The rows come from 5 hidden closed curves, with some noise, and rows from the same curve form a group. Each curve winds through 6 dimensions. The rows are also pushed far along 5 directions, which tell nothing about the answers.
Some rows, each with its group after it:
[ -1  14  26   5   5 -19  29  10   1  -7  -7 -14  22 -12   7   3] | (0)
[  4  -9 -13   9  28  16  -8   0  13  23 -11  -8 -21  -3 -28   2] | (0)
[ -4  -3   5  -6 -15  -7   4   6  -3   8  -9   2   7  -8   6  -2] | (2)
[  3  -1  -3   1  18  14   1   2  14   1 -10 -11  23  -4 -17  -2] | (2)
[-11   6  -1   3   7   3  -1  -3   3   1   1 -10  -9   3   8  -6] | (1)
[ 10  10  -6   7  13  -2   0  14   3  -3   0  -7   3  10 -13  -9] | (2)
[-17  -1 -10  -7  -7  19  -2  -4  -3 -10   7   2   4   6  20  -3] | (1)
[ 14 -12   2  11  -6 -13 -28  -9  18  31 -12   6   0  -2 -26  -7] | (2)
[ -6   7   4   3 -16 -11   0   0  -3   0   6   4 -19   1  13  -9] | (1)
[ 12   5 -13  -6  -4   2 -14  -2  -3  11  -2  13  36  -4 -20   1] | (3)
[  6   0  -2   9  14  -7  -1   6  -4  21  -8  -2  -8  -5 -21  -2] | (2)
[ -6 -12  30   7 -18   0  11  -1  -3  -4  -8  -2 -23   0  13   0] | (0)
[  2  -4 -16  12  33   3  -7   8   5  20  -4 -12 -33   8 -17   0] | (3)
[ -3   7  15   5 -15 -20  -2  -7  -4   6   3   3  -7  -2  12  -1] | (3)
[  6  -3  -2  -6 -19 -14  -3  -2  -5  -7   9  14   2   5  11   6] | (3)
[  3  -7  11   3  -3   4   2  -2   1  18 -13   2 -11 -12 -13   6] | (0)
[ -9   6   9  -1 -12  -8   9   5 -16 -12   9   1  -2   6  23  -6] | (2)
[  6   5  -1  -8 -13   4  -5  -5  -8   3  -1  15  29  -7  -8   2] | (3)
[ -2 -17  13 -10  -9  -3   5  -7   3   3  -5   1  -3  -9   9  12] | (3)
[-11   2   0   2  15  11   6   6   4  -7  -5 -18   4   4   8  -3] | (1)
[  1   4   7   4   0 -18  -3   5   4   2  -6 -11   6   3   3  -8] | (0)
[ -5   4  11   0 -18 -24   1  -3   6  12  -2   6  16  -9   6 -12] | (1)
[  1  -3   8  -4  -6 -11  -2   1   8   3  -9 -10  -6  -4   1  -6] | (0)
[ 13  18  11  14  -5 -39  -3  21  -3   3  -6 -10   9   5   0 -14] | (1)
[  5  -7   6  -1 -15   4 -13 -14  14   7  -5  11  13 -12 -17  -7] | (0)
[  7  -7  -5   6  16   3   1   2   6   6   1   2  -4   2 -20  -3] | (4)
[  9  20 -11   6  30  -3  13  14  -7  -7   5 -10   3   3 -15   0] | (1)
[  0 -19  -2   0  -6  13 -11 -16   0   9   5  18  -9   2  -4  11] | (0)
[ -1  -3  21   7   0 -13  15   3 -10   5  -5  -5 -23  -4   4   3] | (2)
[ -5   6 -26 -15   2  13  -2   1  -3 -10   9   6  24   1   8   4] | (3)
[ -4   5 -11  -6  -3  16  -5  -4   4   8  -1   7   9 -12 -11  -8] | (1)
[  0 -26  13   4 -12  10 -11  -8   6  25 -13  12  -6 -10 -13  -2] | (4)
[  2   3   4  10   7   8   4   9  13   1 -10  -7   9  -7 -15 -10] | (1)
[ -2  -7 -13  -4   9   9  -6  -9  -1  -4   9  -1 -25  12   2   6] | (4)
[ -4 -12  32  -6 -36 -13   6 -16 -12   3   1  13 -16  -3  22  10] | (4)
[  0  21   3   6 -24 -18  -5  -4  -4  -4  14  18  17   0   7 -16] | (3)
[  1 -11  -3   3  29  11  10  11  -2  -9   0 -14 -15  12  -3   6] | (1)
[  6  -8  -3  -2  24  16   8  -1   3   4  -6  -6  -5  -3 -22   8] | (4)
[  9  33  -1   0   3  -6  18   5  -1 -16   8   4  37 -11 -11  -4] | (2)
[  3  11  -8  -5  15  13  17   5  -6 -17   9   3  24  -2  -9   3] | (2)
[  0  22 -13  17   9 -12  -2  11  -4  -4  13   0  -9  16   4 -11] | (0)
[ 12  -9  -5   3  -2  -6 -13  -6   6  17   1  17   8  -2 -23  -5] | (4)
[  0  -4  18   3  -8   4  10   0   5   9 -11   2   0 -18 -11  -5] | (4)
[ -2  14   5   5   2 -19  14  15  -3   0  -2  -8   8  -1  11  -4] | (0)
[-12   2  25  -2 -25   4  18   0  -7  -4  -4   6   0 -13  18  -3] | (4)
[-11  27  -4   5  -2 -19  16  16  -5 -29  17 -10   1  17  34 -11] | (2)
[  4   5   7  -4  -3  -6   0   0   6   2  -9 -10   1  -9  -8  -6] | (0)
[  0   9  24  -3 -17  -9  14   4  -3   7 -16  -5  10 -19   0  -2] | (3)
[ -4   0   9   5  16 -16  14  11   9  -5  -7 -27 -22   5  13   4] | (3)
[  3   1   0  -6   3   5   7  -5  -4 -13   7   0  -8   1   0   6] | (0)
[ -1 -19 -13  -5 -11   3 -19  -1  -6  13   3  13 -28  12   7   4] | (3)
[-12  -9 -21  -6  22  37  10   6   5 -10   2  -6  -7   4  -1   4] | (2)
[-10  12 -17  -2  -4  -5   0   9 -15 -19  21   8   7  15  27  -5] | (4)
[ -4  19   4   9   9 -26  17   7  -1 -21  17  -8   3  11  23  -1] | (0)
[ 10   6   3  17   4 -25 -12   0  -7   9   8   1 -21  16  -3  -4] | (2)
[ -8   1 -20  -5   9  12   4   5  -6  -9  11   4   2  11   8  -2] | (1)
[  1 -19 -20 -10  15  18 -11  -1   4   3  -3  -3  -5   3 -11   5] | (4)
[-12  17 -24 -12 -13  25  -3  -5  -4  -7   9  14  19  -6   6  -3] | (2)
[  3 -15  29  15  27 -17  22  17  13  12 -22 -31 -26  -3  -7   3] | (0)
[ -4  -9  19   7 -11  -3  10  -4  -3  -2   4   6 -25   0  10   1] | (4)
[ -3 -14   6   1 -29  -1 -23 -25 -11   4  14  24 -25  11  15   4] | (2)
[ -5 -15 -18 -17  -8  24 -12 -11  -4  -5   6  15   9  -7   2   8] | (4)
[ -1  -8 -14  -4  21   8   0   9   2   4  -7 -13  -6   6  -2   7] | (3)
[ -2 -11   7  -5   0  -6   3  -5   0  13  -4   0 -12  -5  -2   1] | (1)
[ -8  -8  11  -1  -4  16  13   6   6 -11  -5  -5  -4  -4   6  -4] | (1)
[-6  1  8  4 -3 -4  4 -7 -1 -7  9  3  4  4 12 -1] | (4)
[  6   2  14  13  22 -14  13  17   1 -18  -1 -22 -10  13   5  -1] | (1)
[  2   1  16   6   0 -10   9  -5   0  -6   6   3   1  -1   3   2] | (3)
[ -5 -18   8   1 -14  15 -13 -23   2  11   3  15 -21  -2   1   5] | (3)
[  4  25 -19   2  -6 -11  -5  -2 -17  -1  23  22  15  12   2  -5] | (4)

New rows. What belongs after each?
[ 16  -9  -3   4 -13 -21 -25 -12   7  28   0  18  -4   2 -22  -7] | (4)
[  1 -11   9   0  -4   3  -9 -13   8  16 -12   0  -2 -14 -12   2] | (4)
[ -5   1 -15  -6  -1   2   0   5  -2   1   1   3  10   2   6   0] | (2)
[  2  -6   3   7  -2 -17  -7   3   2  25 -14  -6 -20  -1  -4   3] | (2)
[  0  14 -22   2  26   3   6  14 -10   2   7  -6  -8   7  -5   0] | (3)
[  3   1  12   4 -10   0  -2  -5   2  -4   3   5  -3   1  -2  -6] | (2)
[  2  18   4   6  -8 -16  -1   6 -12   3   3   1  -4   3   4 -10] | (2)
[ -2   1  14   2  -1 -13  11   7 -10   8  -4  -6 -21  -3   8   2] | (3)
[  8   1   5   6   5 -14 -10   6  11  17 -17 -11  19  -6 -18 -11] | (0)
[ -1  10 -19 -13 -26   3  -9  -5   1  -5   9  19  19  -6   6  -3] | (3)
[  3   8  -7  -1   6  24   1  -2  12  -2  -5  -1  10  -6 -18  -1] | (2)
[  6 -22  -2  -7 -28 -13 -27 -14   2  19   2  20 -26   3   1   1] | (0)
[ -8   7   7   1 -14 -10   4  -2   7  -4   4   1   1  -6  15  -9] | (3)
[ -2  19 -11   0  16  15  11   2  -6 -27  13  -6   5   9   1  -2] | (0)
[ -3 -11   8  -3  -6  20   1 -10  -1  -9  -1   4   5   0  -1   4] | (0)
[  4  15 -12  -3  -2  14  -1  -4  -3  -5   4   9  20  -4 -11   1] | (3)
[ -9  -9  -2 -13 -14  24   2  -1  10   1 -10   3  16 -13   1  -3] | (2)
[  6 -12   9   4   1 -23  -2  10  -2   7  -8  -8 -20  -2   1   1] | (4)
[-7 -5 -1 -9 -3  1  4 -4  7 -2  2 -1 -4 -5 10  2] | (0)
[ -6  20  14  13  21   4  26  10   1 -20   2 -20  -5   3   3  -8] | (3)
[ -6 -10   9  10  -7 -11  -9  -6   8   6  -1  -5 -28  10  14  -2] | (2)
[  5  -5   6   9 -18 -13 -14  -8  -6  13  10  22 -13   5  -2  -8] | (3)
[  3   1  10  11   4 -23  -1  13 -11   9  -4  -9 -17  10   2  -8] | (2)
[  1  -2  14   8  15 -11  10   2  -6   5   0  -8 -18   3   2   5] | (3)
[ -9  14 -30  -9   0  16   7   8  -8 -17  15   8   4   8  15   2] | (2)
[  9   6   7   9   6 -16   1   5   2  17  -5   1  12   2 -16  -9] | (4)
[ -7  -9  16 -10  -4   7  17  -7   4 -15   3   1  13  -9  10   3] | (1)
[ -6   3  -5   6  16  18   4   9  10  -3  -8 -12  14   0  -7  -7] | (1)
[ -3   9   0   0  -3  -7   5  -5 -13  -6  17  12  -2   3  13   3] | (3)
[-17   5  16 -12 -25   1  18  -3  -3 -12   0   0  -2 -12  32   3] | (0)
[  2  15  -6   5  13   9  -1   2   4 -15   7  -7   6   1  -6  -6] | (1)
[  8  19  13   4 -10 -11   8   5   1  -5  -2  -1   5  -4  -4  -7] | (2)
[-17 -15  16   1  -9   1   3  -9   8  -1  -1  -7 -23   3  21  -4] | (1)
[  6   0   4   6 -11  -4  -9  -5   1  15   1  17   7  -7 -16 -10] | (3)
[ 14   9  -8   5 -17 -12 -21  -5   7  14   2  16   5   1 -15  -7] | (2)
[  9 -15  -5  -1  17  -5 -14  -2   9  19 -11 -11 -17   2 -18   4] | (0)
[  6   4  -6   2   6 -21  -5   2   3  -1   4  -3   1   3  -3  -4] | (4)
[  0   1   4  -2  15   3   9  -1   5   8 -10 -14  -8 -10  -8   8] | (0)
[ -4 -10   7  13  20   6   2   1  13   1  -7 -20 -30  11   0   1] | (2)
[  1  22   7  -6   7  -8  19   2  -5  -8   1  -6  24 -13  -2   0] | (1)
[  3   8 -20   1  19  13   9   7   4 -12   8  -2   0   8  -6   5] | (2)
[ 10  -1  25   2 -10  -1   6  -3   7  -4 -10   0  18 -17 -12   1] | (1)
[-10 -14  -7   6  10  20  -6 -12   7   0   8   3 -30   9   4   5] | (0)
[ 4  3  9  7 -4 -6 -2 -4  8 -2  2  0 -2  3 -2 -6] | (2)
[  5 -13  19   6   0 -18  -3  -7  12  14 -11  -7 -11  -5  -4   6] | (3)
[ -2  -2  -4   5   0  -1 -12  -6  -5  20  -4   4  -7  -3  -8  -1] | (2)
[ 11  12  11   5  -5 -27   0   8  13   8 -11  -6  32  -9 -11 -11] | (2)
[ 10  24 -21  -4 -15   4 -17  -5  -5   2  12  23  33  -3 -16  -9] | (2)
[ -7  -9  -8 -11   6  19  12   5  -3 -16   3  -4 -11   6  13   9] | (3)
[ 11   6  -6  -3  -1 -17  -3   2   7   6  -6  -2  17  -5  -9   5] | (3)
[ -9   1  -7   8  14  19   2   4   3   3  -1  -6 -13   3  -5  -7] | (4)
[  3 -12 -23  -1 -11   1 -23  -1  -9  23   4  20 -18   7  -6   0] | (2)
[  2  -7  -4  22  16 -11  -8   7  -2  14   4  -3 -43  20   0   1] | (0)
[  1   6  -7   2   3   7 -13   0  -4  19  -8   1   5  -5 -17  -7] | (2)
[  3   2  22 -10  -2   0  26  -2   2 -11  -8  -5  19 -20  -5   6] | (4)
[-10 -13   6  -7  13  40  22  -2   6 -22  -2  -5   7  -6   0   9] | (1)
[ -3  -9  11  -8  -9   8   3 -14  10   2  -5   0  -9 -14  -1   4] | (0)
[ 10  10  -8 -12 -23   2  -2  -7   7   0   2  24  41 -18 -14   0] | (2)
[ -1   5  11   7   7  -8  15  18  -2   1 -10 -13   1 -10  -2  -6] | (4)
[ 10   7  17  13  -1 -17   4   8   9   6 -10 -11 -19   2  -8  -5] | (2)
[ 16 -20  27  10  -5 -18  -5   0   4  23 -18   0 -12  -3 -20   2] | (3)
[ -9 -13  29   4  23  23  20   5  16  16 -36 -30   8 -29 -25  -7] | (2)
[ -2 -20   0   1  -5  28 -19 -23   7  10  -2  12  -9   1 -11   4] | (3)
[-4  3  0 -2 -1 22  5 -5 -2 -2 -2  8 24 -9 -7  5] | (0)
[  6  -3   4   8   2  -5  -8  -5  10   2  -1   0   3   2 -11  -7] | (0)
[  2  17 -49  -3  27  21 -13  12  -9   5  11   6  12  12 -17  -4] | (3)
[  8   1 -16  12  35 -10 -12  16  -4   1   4 -17 -18  25  -6  -2] | (1)
[  0 -14  16  -2  -4  12  14  -2   6  -5  -7  -5 -24  -2   3  12] | (2)
[ -1 -10  19  10   0  -8  -1  -2  16  10 -14 -13 -15  -2  -2  -2] | (2)
[  9  -1 -20  -4  -3  -5 -11   1  -4  -3  11  13   4  12  -1   6] | (3)
[-18  -5  16  -5  -4   4  20   3   2 -15   1 -12 -18   0  26  -5] | (1)
[  0  -3  15   2  -3 -14  11  15  -5  12 -16 -10  -8  -6   0  -5] | (2)
[ 11 -11  -3  -5  -2 -16 -11  -1   1  11  -5   3   4  -4 -11   2] | (4)
[ -2 -18   6  -8   3   6   0  -7  -1  13  -9  -2  -1  -5  -3   8] | (1)
[ -7  14 -11  -8  -3  18  11  -3  -3 -12  12   9  14   2   3  -7] | (4)
[ -6  -2  -8  -6 -15  -5  -9  -3  -2  -6   6   5 -10   0  14  -3] | (4)
[ -4   0  -6 -17 -24   8   3  -1  -4  -7   4  16  19  -9  11   1] | (3)
[  6  16 -35  -7   2   6 -11   2 -12 -12  21  16   9  13  -4  -4] | (0)
